There are 9 hidden switches. A switch that is on adds its own fixed numbers to the row, and there is some noise. The rows also spread widely along 12 directions, which tell nothing about the answers.
(in the rows, 128 means zero)
Some rows, each with its switches (1 for on, 0 for off) after it:
[102  86 110 131 134 105 196 144 121 142 150 152 123 114 192 164 165 108
 116 110 140 171 147] -> 0 1 0 1 0 0 0 0 1
[143  96 131 122 118 141 132 137 132 161 171 167 150 148 124 147 120  74
 152 120  95 172  92] -> 0 1 1 1 1 0 1 0 0
[154 146 162 148 101 113 132 172 140 109  96  80  99 139 180 149 118 183
  83  89 187 145 154] -> 0 1 0 1 0 0 0 1 0
[109 136 128 144 176 132 118 113 151 133 128  76 102 139 110 108 103 112
 148 149 194 105 112] -> 0 0 0 0 0 0 1 0 0
[124 159 177 103 136 102 107 168 139 154 124 125 167 151 183  84  95 177
  83 129 150 141 147] -> 1 1 0 0 0 0 0 0 0
[144 157 142  95 147 132 144 145 121 159 161 119 156 204 162 145  96  19
 114 120 127 134 141] -> 0 1 0 0 0 1 1 1 1
[109 157 141  96 137 173 115 143 150 135 129 121 158 141 163 169  54  96
  87 149 154 152 112] -> 0 0 1 1 0 1 1 0 0
[153 166 121 113  79 164  58 163 128  94 103 127 108 142 133 135  56 136
  76  98 137 128  82] -> 0 0 1 0 0 0 0 0 0
[137  86 193 113  73  88 108 146 131 170 120 139 159 181 171 112 140 154
 113 120 160 154 117] -> 0 0 0 1 0 0 0 1 1
[ 81  84  95 121 132 114 187 142  91 110 151 146 139  98 174 142 139 102
 112 125 156 151  86] -> 0 0 1 0 0 0 0 0 0
[112 156 136 135 141 134 151 156 134  99 144  81 138 140 146 131  95 100
  97 136 193 100  91] -> 0 0 0 0 1 0 1 0 0
[129 146 124 135 133 157 113 168 154 161 116 134  99 199 148 143 111 112
 137 109 138 149 163] -> 0 0 1 1 0 0 1 1 1
[172 101 186 121 119  81 135 107 136 135 170 116 162 103 136 122 124 106
 113 123 157 137  93] -> 0 0 0 1 0 0 1 0 1
[167 121 135 143 137 136 123 144 119 122 110  96  88 133 157 204 101  83
  84 110 174 130 124] -> 0 1 1 0 1 0 0 1 0
[203 141 144 120  96 123 128 145 109  77 125  74  99 112 133 143  96 145
  87  88 137 182 120] -> 1 1 0 0 1 0 1 0 1
[116 108 128 118  96 103 180 154 113 128 174 142 158 157 153 100 153 105
 149  97 130 157  98] -> 0 0 1 0 0 0 1 0 1
[132  99 172 154 105 136 111 169 135 125 120 118 134 130 151 193 100 153
 108 132 207 145  85] -> 0 1 1 1 0 0 1 0 0
[106  86 158 119 153 118 178 149 118 163 191 149 193 121 147 133 130  97
 159 149 146 167  95] -> 0 0 1 0 0 0 1 0 1
[137 137 106 151 148 121 135 158 116 156 130 121  84 178 153 157 132  68
 122  93 160 108 141] -> 1 1 1 0 0 0 0 0 0
[147 119 179 106 137 102 122 154 102 134 146 111 183 167 145  85  89 126
 134 145 165 153  95] -> 0 1 1 0 0 1 1 1 0
[ 94 132 131  74 128 160 155 135  99 113 117  83 156 135 178 156  66  98
  82 158 164 184 108] -> 0 0 0 1 0 1 1 0 0
[140 104 136 139 171  89 140 160  73 140 128 101 114 147 142 112 116  99
 123 130 184 117 121] -> 0 0 0 0 0 0 1 0 0
[ 95 133 118 149 123 125 168 214 107 107 161 158 165 163 151  80 123 163
 150 121 153 149  91] -> 0 1 1 0 1 1 0 0 0
[129  60 124 138 151 148 168 185  70 129 150 161 143 117 143 179 106 112
 150 141 148 208 108] -> 0 0 1 1 0 1 1 1 1
[133 133 111 115 136 154  84 149 122  85  98 128 115 132 138 128  60 131
  88 140 146 147  93] -> 0 1 1 0 1 0 1 1 0

New rows. What belongs after each?
[164 115 140 106 122 115 136 128 118 143 174 160 157  91 155 160 106  69
  83 103 106 147  97] -> 1 0 1 1 0 0 0 0 0
[ 98 112  76 101 155 138 186 129 116 118 173 179 149  87 172 145 113  75
 103 129 104 178 120] -> 1 0 1 1 0 1 0 0 1
[166 158 119 113 100 130 118 149  97  83 116  86 101 136 151 142  81 106
  78  92 157 139 105] -> 0 1 0 0 0 1 0 0 0
[ 98 177 137 133 105 139 139 167 149 140 133  89 133 197 159 118 110 106
 104 117 186  96 113] -> 1 0 0 1 0 0 0 0 0
[134 146  84 146 189 123 128 127 153 133 106 117  55 129 151 117 125 129
 121  99 138 132 188] -> 1 1 1 0 0 0 0 1 0
[156 106 114 153 137  93 117 169  96 130 142 163 113 137 132  86 127 136
 132 100 133 133 110] -> 1 1 1 1 0 0 0 0 0
[ 81 156 114 138 150 179 151 203 179 143 126 180 137 145 195 174 105 168
 116 119 131 182 183] -> 0 1 1 1 0 1 0 1 1
[140 114 144 141 109 118 141 198 128 151 147 179 141 157 174 148 134 130
 117  93 123 158 144] -> 0 1 0 1 0 0 0 1 1
[155 117 170 127 103 122 102 183 109 147 156 164 169 159 152 165  93  87
 103 110 145 125  76] -> 0 1 1 0 0 0 1 0 0
[112 135 128  84 165  99 130 121 106 139 114 103 142 187 178  85  98  66
  85 150 147 122 134] -> 0 1 0 0 1 0 1 1 0
[119 150 173 127 166 132 153 172 154 176 169 131 181 167 161 137 102  83
 128 139 146 128 138] -> 0 1 0 1 0 0 1 1 0
[123 105  84 124 144 141 140 155 121 130 138 182 105 112 148 142 119 125
 121 106  98 188 143] -> 1 0 1 1 0 0 1 0 1
[117 110 146 131  96 112 162 137 116 147 125  78 124 196 157 124 146 103
 143 116 181 145 113] -> 0 1 0 1 0 0 0 1 0
[157 120 117  81 136 104 134 129  68  88 137 123 145 109 162 118  78  87
  70 126 136 166 101] -> 1 0 1 0 0 1 1 0 1
[157 157 138 124 129 122 116 144 190 178 166 180 131 167 156 142 131  81
 116  74  79 125 158] -> 0 1 1 0 1 0 1 0 0
[123 103 133 125 112 121 190 174 108  93 167 153 162  81 188 194 125 121
  82 103 146 180 103] -> 1 1 1 0 0 0 1 0 1
[100 111 133 110 118  96 141 143 149 155 150 186 162 142 193 116 145 121
  98 111 116 138 122] -> 0 1 1 0 1 0 0 0 0
[105 127 123 129 152 102 185 160  93 148 135  90 133 211 174  94 140  90
 152 125 180 135 141] -> 0 1 1 0 0 1 0 1 0
[125 110 180 142  91 134 111 158 177 134 129 134 135 115 162 197 118 176
 103 105 170 150 114] -> 0 1 0 0 0 0 1 0 0
[120 173 159  93 153 119 164 141 118 143 159  73 182 169 171 100  89  85
 109 143 169 139 121] -> 1 1 1 0 0 1 0 0 0
[160  96 163  83 113 118  94 128 113 149 132 153 156 127 152 129  88 109
  91 126 106 174 109] -> 0 0 0 1 0 0 1 1 0
[126 127 119 113 134 129 183 115 126 122 158  90 128 131 144 121 129  92
 141 119 142 172 122] -> 0 0 1 1 0 0 1 0 1
[137 112 121 120  95 118 114 135 141 149 126 153 101 154 157 149 133 106
 104  85 116 145 134] -> 0 0 0 1 0 0 1 0 0
[105 147 177 110 148 109 167 129 171 157 165 108 175 121 189 154 120  98
  87 127 168 118 138] -> 0 0 0 0 0 0 1 0 0
[ 98 171 155 125 104 128 139 181 145 157 147 116 161 211 177 130 116  90
 107 112 172  94 113] -> 0 1 0 0 0 0 0 0 0
[143 125 179 120 132 141  78 123 151 154 124 104 146 179 131 162  74  87
 123 150 187 124  95] -> 0 1 1 0 0 1 1 1 0
[164 147 159 148 200  72 145 138 158 123 130 105 118 106 183 133 119 129
  67 114 182  97 175] -> 1 1 1 0 1 0 1 1 0
[ 88 136 138 114 126 129 171 177 139 130 164 162 184 112 187 123 119 153
 113 120 128 168 116] -> 0 1 1 0 0 0 0 0 0
[112 127  94 130 110 150 159 144 145 123 154 145 117 147 134 119 131 103
 141 106 114 157 120] -> 1 0 0 1 0 0 0 1 1
[ 75  90 128 121 175 158 133 127 155 211 125 142 125 153 156 164 126 111
 163 169 141 186 161] -> 0 1 0 1 0 0 0 0 1
[129 129 102 126  69 128 126 169 134  82 155 196 134 131 160 145 114 127
  92  70 109 146  85] -> 1 1 1 0 0 1 1 0 0
[173 118 110 118 121 153 137 151 116 114 132 134  90  98 141 183  97  99
 101  83  93 188 142] -> 0 0 0 1 0 0 1 1 0
[126 163 142 152 144 100 102 177 156 137 113 137 112 159 178 120 111 163
  80  99 189  86 156] -> 1 0 1 0 0 1 0 0 0
[126 100 149 123 138 106 121 110 133 127 132 115 137 113 156 144 112 123
 105 143 194 132 100] -> 0 0 1 0 0 1 0 0 1
[134 143 150 137 107 105  82 180 163 157 130 190 139 212 163 102 117 129
 111  94 130 103 141] -> 0 1 0 1 0 1 1 1 0
[188 109 180 129 124 119 114 164 132 159 160 168 157  83 157 182 102 139
  94 100 113 177 124] -> 1 1 1 1 0 0 0 0 0
[ 97  72 156 118 171  74 148 139 102 171 127 146 162 148 200 130 133 107
 103 154 194 125 132] -> 0 0 1 0 0 1 0 1 0
[207 145 170  97  63 111 120 147 108 106 141 107 146 178 157 132  95  92
  90  80 129 168 108] -> 0 1 1 1 0 1 1 1 1
[118 124 127 152 161 160 142 150 178 170 142 133  92  98 132 164 132 163
 160 107 126 173 173] -> 0 0 0 0 0 0 0 0 0
[124 123 132 138  36 147 118 191 130 112 124 148 117 163 156 163 126 159
 113  73 139 157  90] -> 0 1 0 0 0 0 0 0 0
[147 121 167 102 124  85 125 178 100 140 163 175 195 164 178  97 106 118
 105 119 131 150 109] -> 0 1 1 0 0 1 1 0 1
[136 128 104  96  69 156 111 135 115 126 125 142 115 166 152 152  97  84
 101  94 111 166  97] -> 0 0 1 1 0 1 0 0 0
[109 150 110 117  82 159 125 168 143 119 120 123 117 195 146 113 114 142
 135  99 121 170 113] -> 0 1 1 0 1 0 1 0 0
[122 120 175 113 124 117 137 173 103 140 134 112 177 148 181 143  97 144
  97 142 187 160 107] -> 1 1 1 0 0 1 0 0 0
[152 164 176 110 110 115 135  81 178 127 144  34 134 151 136 109 114 114
 128 114 176 134 110] -> 0 1 1 0 0 0 1 0 0
[125  98 128 152  75 130 161 149 123 107 152 110 120 169 131 155 142  93
 139 103 180 123  67] -> 0 0 0 0 1 1 0 1 0
[188  91 189 114  93 110  96  86 135 168 141  86 132 163 117 168 113  57
 118 127 154 140  79] -> 0 1 0 1 1 0 1 0 0
[143 126 137 115 189  88 179 155  96 158 152 132 149 119 201 141 119  88
  92 119 143 155 169] -> 0 1 1 1 0 1 0 0 0
[102  97 142 118  74 158 143 178 122 144 138 165 159 141 177 196 116 130
 112 116 137 188  89] -> 0 1 1 1 0 0 0 0 0
[151 136  98 108 115 124 131 141 108  72 138 132 113 128 134  97  96 112
 107  97 119 153 111] -> 0 0 0 0 0 1 1 1 1
[147 136 166 124 145 120 189 155 154 186 175 124 156 151 182 180 140  80
 109 107 128 165 172] -> 1 0 1 1 1 0 1 0 1
[129 115  99 103 160 121  94 145 103 126 118 177 122 142 154 102  88 119
 111 129 112 165 132] -> 0 1 1 0 0 1 1 0 1
[149 117 151 124 121 136 102 118 162 190 146 138 124 177 134 158 124  71
 143 109 123 138 127] -> 1 1 1 0 0 0 0 1 0
[160  81 201 119  78 118 156 170 125 168 154 148 182 146 193 214 128 112
  97 111 145 189 114] -> 0 1 1 1 1 1 0 1 0
[113 121 127 122 140 140 108 109 161 144 128 126 122 140 141 149 102  96
 117 142 160 134 113] -> 0 0 1 1 0 0 1 0 1
[128 109 123 112 108 149 160 174  97 131 161 151 157 165 142 137 105  95
 144 117 106 197 107] -> 1 1 0 1 0 1 1 1 0
[129 178 127  99 151 107 139 119 161 123 149 125 149 133 169  81 102 103
  87 115 128 124 142] -> 0 0 1 1 0 0 1 0 1
[120 115 136 130 177 110 150 142 152 131 124 131 116  95 173 135 126 164
 110 117 144 163 175] -> 0 1 0 0 0 0 1 1 0
[160  83 178 114 120 104 126 147 108 119 126 119 140  72 162 160 100 185
  92 121 161 192 123] -> 0 0 0 0 0 1 1 0 0
[138 183 131 117 146 164 154 173 134 166 152 100 135 198 159 161  94  55
 125 113 133 147 149] -> 0 1 1 0 1 1 0 0 0
[159  91 139 118 103 102 105 175  77  82 111 151 125 116 165 149  88 144
  59 104 158 148 102] -> 1 0 0 0 0 1 1 1 0
[118  89 120 152 130  79 175 141 116 107 142 126 113 114 160 114 159 140
 127 105 170 142 115] -> 0 1 0 1 0 0 1 0 0
[157 123 137 137 155 117 128 120 125 132 148  96 116 127 116 126 104  91
 129 126 159 131 106] -> 1 1 0 1 0 0 1 0 0
[106 138  85 135 149 145 133 127 156 118 103 108  69 130 143 111 121 181
 145 111 144 178 163] -> 1 1 1 0 0 1 0 0 0
[ 91 147 147 130 129 138 129 119 200 150 145 112 132 166 146 135 122 126
 142 126 169 127 130] -> 0 1 0 0 0 1 1 0 0
[124  99  99 106 124 147 114 149  92 128 114 150 110 156 158 180  96  68
  95 121 128 159 100] -> 0 1 1 0 1 0 1 0 0
[121 123 138 134  92 147 165 179 144 105 144 147 146  81 180 183 118 176
  97  97 139 191 113] -> 0 1 1 1 0 0 0 0 0
[109 157 162 119 141  84 153 147 164 146 166 143 187 160 201 117 125  93
  79 122 170  85 120] -> 0 1 1 0 1 1 0 0 0
